All rows are made from the same 11 directions, up to rounding. Whole rows:
[[-2.55  1.18 -0.24 -1.10  0.05  1.53 -2.55  0.40 -3.59 -0.06  2.65  1.80
  -1.60  0.90  0.53  1.34  1.16 -1.10  1.34  2.06]
 [ 1.52  1.21  0.24 -1.90 -0.71  1.81 -0.55 -2.24  0.35 -0.09  0.82 -1.19
   0.52 -0.83 -0.77 -1.98 -2.33 -1.71  1.12 -0.92]
 [-0.46  2.61  1.06  2.89  1.68  0.18 -0.59 -3.41 -1.26 -0.15  2.57 -0.77
  -1.23 -0.76 -1.50 -0.44  1.02 -0.57  0.25 -0.92]
 [-0.05 -0.40  3.08  0.39 -1.06  3.02  2.98 -0.25 -1.76  0.08 -1.09 -1.91
   0.15 -0.71  1.75  0.27  1.66 -3.29 -0.08 -0.48]
 [-0.30  1.43  2.28 -2.29  0.07  2.30 -2.06 -0.99 -1.38 -1.20  2.45  1.17
  -0.21 -0.81 -1.32 -0.68 -2.75 -2.75  2.58  2.25]
 [ 1.71 -0.62 -0.96 -1.36 -0.68  0.20 -1.30  0.56 -0.84 -0.57  1.57 -1.79
   0.07  1.35  0.74 -0.14  0.31  2.59 -1.33  0.27]
 [ 1.20  2.61 -0.91 -1.61 -2.78  0.64  2.96  1.50 -1.14  1.11 -0.80 -0.09
   0.34 -0.47 -3.62 -0.40  0.11 -3.07  1.17 -0.71]
 [ 0.48 -0.88  0.86  0.03 -0.53  0.02 -1.39 -1.78  1.33  0.78 -0.61 -1.64
  -1.30 -1.43  0.77 -1.30  1.43  0.38  0.11 -0.58]
 [-1.42  0.74 -0.63  2.68  1.69 -1.02  0.67 -2.34  2.58  0.89 -2.20  1.81
  -0.19 -0.89 -0.24 -0.65  0.34 -0.35  0.49 -2.61]
 [-1.21  0.90 -2.08  3.15  1.77 -1.02 -0.07 -3.12 -0.33  0.50  1.16 -0.83
   0.31 -1.00  0.87  0.56 -2.42 -1.89 -0.58 -0.99]
 [-0.66 -1.72  1.35 -0.50  1.20 -0.43  0.93  1.67 -1.20  1.03  0.05  0.73
  -2.72  0.34 -0.73  0.71  1.16 -0.01  0.92  0.66]
 [ 1.11  1.66  2.22  0.26 -1.17  2.58 -2.80 -2.77  1.13 -1.91 -0.20  0.93
  -0.32 -1.47 -0.46 -1.15 -0.10 -1.00  1.15  0.36]
 [ 0.41  2.51  0.03  2.31 -1.58  0.30  0.32 -0.65  0.42 -1.71 -0.51  0.18
   2.49 -0.92 -0.59  0.60 -0.35 -1.32 -0.86  0.51]
 [-5.27  0.71  0.84  0.82  0.15 -0.28 -1.74 -1.19 -0.79  1.17  0.74 -0.04
   1.26 -1.67  3.17  0.38  2.03 -2.45  0.76  1.77]
 [-0.73 -3.20 -0.03 -0.65  2.40 -2.76  1.87  1.58  1.48  0.96 -0.33 -0.70
   1.23 -0.05  0.92  0.05 -3.34  0.41 -0.31  0.62]]

Rows cut short, each followed by the rest of it:
[-0.42 -1.30  2.02 -2.81 -0.79  2.76 -0.94 -0.98  2.43 -0.68 -1.89 -0.45
  2.81  0.11  3.95]
[-2.15  0.27  0.54  0.18 -0.88]
[-1.97  0.56  2.80  1.07 -1.86  1.02 -4.80 -1.86 -0.80 -0.25  1.05 -1.12
 -1.93 -1.99  2.09]
[-0.10  5.63  0.38  0.22  2.41]
[-0.73 -1.65 -1.67 -1.10  0.45 -1.91  0.97  1.56  1.42  2.47 -2.09  0.85
 -1.61  0.72 -0.29]
[-0.51  2.13  1.92  0.32 -1.77]
[ 1.57 -0.15 -1.87 -0.12  0.24 -1.21  0.09  0.40  1.82 -0.39 -1.04  1.56
  0.16  0.08 -1.82]
[-0.05 -3.10  0.43  0.21 -0.42]
[ 0.72 -0.68 -3.00  2.22 -0.20 -1.86 -0.67 -1.16  0.28  1.01 -0.47 -0.83
 -1.87 -1.15 -0.12]
[ 0.96 -1.16 -0.59 -0.80 -0.44]
[ 0.59  0.19  1.08  0.57 -0.46 -2.48 -1.12  0.75 -1.07  0.37  2.69 -2.91
 -1.06 -0.78 -1.69]
[-0.06  2.45  2.05 -0.88  2.08]
[ 0.00 -0.98  0.32 -1.13 -1.58  2.48 -1.96  0.55 -0.36 -1.89 -0.51  0.29
  1.55  0.87  3.60]
[ 0.78  0.10  0.46 -0.91  1.34]
[ 0.13 -2.23 -1.88 -4.08 -0.74  0.62 -0.22  1.03  1.42  1.50 -1.58 -0.68
  0.79  1.62  2.69]
[-1.60  0.58  2.22 -0.21 -1.90]
[-1.29 -0.33 -0.09 -2.11  2.42 -2.36  2.00 -0.46  1.18  3.06  0.99 -1.61
  0.36 -0.14 -1.36]
[-2.63 -0.53  0.52  1.22 -2.04]
[ 1.23  1.40  0.56 -0.05 -1.81  1.24  1.00  0.36 -0.41 -0.31 -0.72 -0.46
  0.15  0.28 -0.95]
[-0.32  2.42  0.16 -0.35 -0.87]
[ 2.30 -0.70 -0.97  0.78 -3.24 -0.91 -0.07  0.29 -0.32  1.21 -0.93 -3.51
 -2.00 -1.49 -0.33]
[ 0.20  2.92  0.19 -1.45  0.04]
[ 3.92 -1.14  1.54  4.09  1.83  0.59  4.92 -1.30 -0.65 -1.20 -0.38 -2.90
 -0.55  0.16 -0.68]
[ 0.88 -1.97 -0.61 -2.36 -2.39]
[ 1.55  1.48 -2.61 -0.13  2.20 -3.21  2.33  1.88  1.11 -0.14  1.34  0.42
  2.24  3.24 -3.30]
[-0.80 -0.43  5.39 -1.62 -2.36]
[ 0.15 -2.67  2.03 -2.46 -0.26 -0.16 -0.64 -0.36  2.17  0.83 -0.84 -2.06
  0.53 -1.70  1.69]
[-1.88 -1.22 -0.43  0.71  0.74]
[-0.55  1.69  1.88 -0.90  0.78  1.73 -2.02 -1.78  2.15 -1.95  0.00  2.49
  2.11  0.10 -0.01]
[-1.68 -1.13  0.58  1.32 -0.17]
[ 1.26 -0.38 -2.28 -0.50  2.80 -0.43  2.57  2.59  0.13 -1.03 -0.46  3.70
  0.44  4.09 -1.74]
[ 0.97 -2.34  3.22 -0.51 -2.09]
[-4.55 -0.27  0.74 -4.28  2.92 -0.07  1.15 -1.85  2.59  4.06 -1.06  1.48
  0.72 -0.75  0.57]
[-3.95 -0.90 -2.19  4.07 -3.00]
[-0.36 -1.81  0.86 -1.63  1.99 -0.18 -3.00  0.67  1.29 -1.17  0.66  2.27
 -0.62  1.62  0.91]
[-0.38 -0.21  3.90  0.41  0.94]
[ 0.88  1.06 -2.40 -0.28  0.74  0.62 -6.16 -3.19  0.09 -1.36  2.90  0.93
 -1.67  0.93  0.40]
[-0.68 -0.95  3.15  0.01 -0.06]
[-5.18 -0.02 -0.82  0.36  2.74 -2.02  0.47  1.13  0.19  0.62  0.67  1.70
  3.53  1.33  2.79]
[ 0.71  0.08  0.90 -0.33  0.55]
[-1.73  3.88 -1.17 -3.90 -0.44  3.51 -0.61  0.21 -3.43  0.05  3.06  0.99
  1.73  3.80  0.36]
[-1.23  3.15  1.47  0.75 -1.81]
[ 0.01 -0.38 -0.59 -2.05 -0.28  2.28  1.42  0.76 -1.34  0.04 -0.63  1.43
  0.06  0.50  0.30]
[ 0.59 -3.16 -3.33  1.36 -0.04]
[ 1.75 -1.46  0.01 -0.04 -1.38  0.00  2.44  2.87  0.11 -0.05 -2.80  1.26
 -1.29  0.03 -1.43]
[ 1.40 -0.28 -1.01  0.05  0.34]
[ 0.45 -0.06 -0.29  2.57  0.62 -0.15  0.91 -1.47  0.93 -1.09 -0.19 -2.16
  2.80  0.57  2.65]
[ 0.02  0.33  1.77 -2.77 -1.51]
[ 2.40 -2.39 -1.20 -1.42 -1.00  1.35  0.72  3.94 -0.70 -2.52 -1.17  1.20
  1.43  3.20  1.93]
[ 2.17 -1.48  2.59 -2.14  1.00]
[-0.18 -0.09 -1.37  0.53  0.87 -0.23 -0.67 -2.57  3.05  1.14 -3.01  3.77
 -2.47 -2.64 -2.16]
[-0.69 -4.55 -4.10  3.21 -1.28]
[ 2.13 -2.27  3.00  0.25 -0.56  0.80 -0.02 -1.68  2.64  0.36 -2.38 -2.34
 -1.65 -1.41  1.10]
[-1.96  2.67  1.47 -0.41 -1.68]
[ 0.03  1.02  0.33 -0.43  1.13  1.27  3.18 -1.03 -0.22  1.28 -0.41 -0.73
  0.31  1.23 -0.37]
[-1.57  1.64  0.14  0.17 -3.79]
[-0.97 -0.76 -0.60 -1.17 -2.38 -1.30 -1.16  3.98 -2.33  0.74 -0.07  2.01
 -2.91 -1.25 -2.13]
[ 2.67 -0.02 -2.75  1.67  4.61]
[-0.24 -2.39 -0.84  0.61 -0.13  0.01  0.41  1.91 -2.28  0.50 -0.30 -0.10
 -2.40  0.75  1.58]
[ 2.41  0.93 -0.22 -0.83  1.03]
[ 2.25  0.59  3.70  0.29 -1.63  0.95 -1.37 -0.18  0.77 -2.82  0.47 -0.48
  0.94 -2.04 -1.55]
[-0.18 -1.75 -1.19  0.34  3.14]
[-2.49 -0.66 -2.11 -2.27  0.70 -4.38 -1.43  1.63 -0.15  3.44  2.22 -1.63
 -0.94  0.17 -0.74]
[-1.05  2.52  2.88  0.33  0.75]
[-1.47  0.35 -0.23 -1.04  0.13 -0.60 -0.62 -2.64  1.27  2.16  0.35 -2.09
  0.61 -1.99  0.77]
[-2.26 -0.55 -1.74  1.09 -1.04]
[ 1.44  1.17 -0.44 -1.02 -0.12  0.23 -1.00 -1.06  2.55 -0.38 -1.01  1.50
  0.17  0.28 -1.80]
[-1.90 -0.21  1.78  0.78 -1.80]
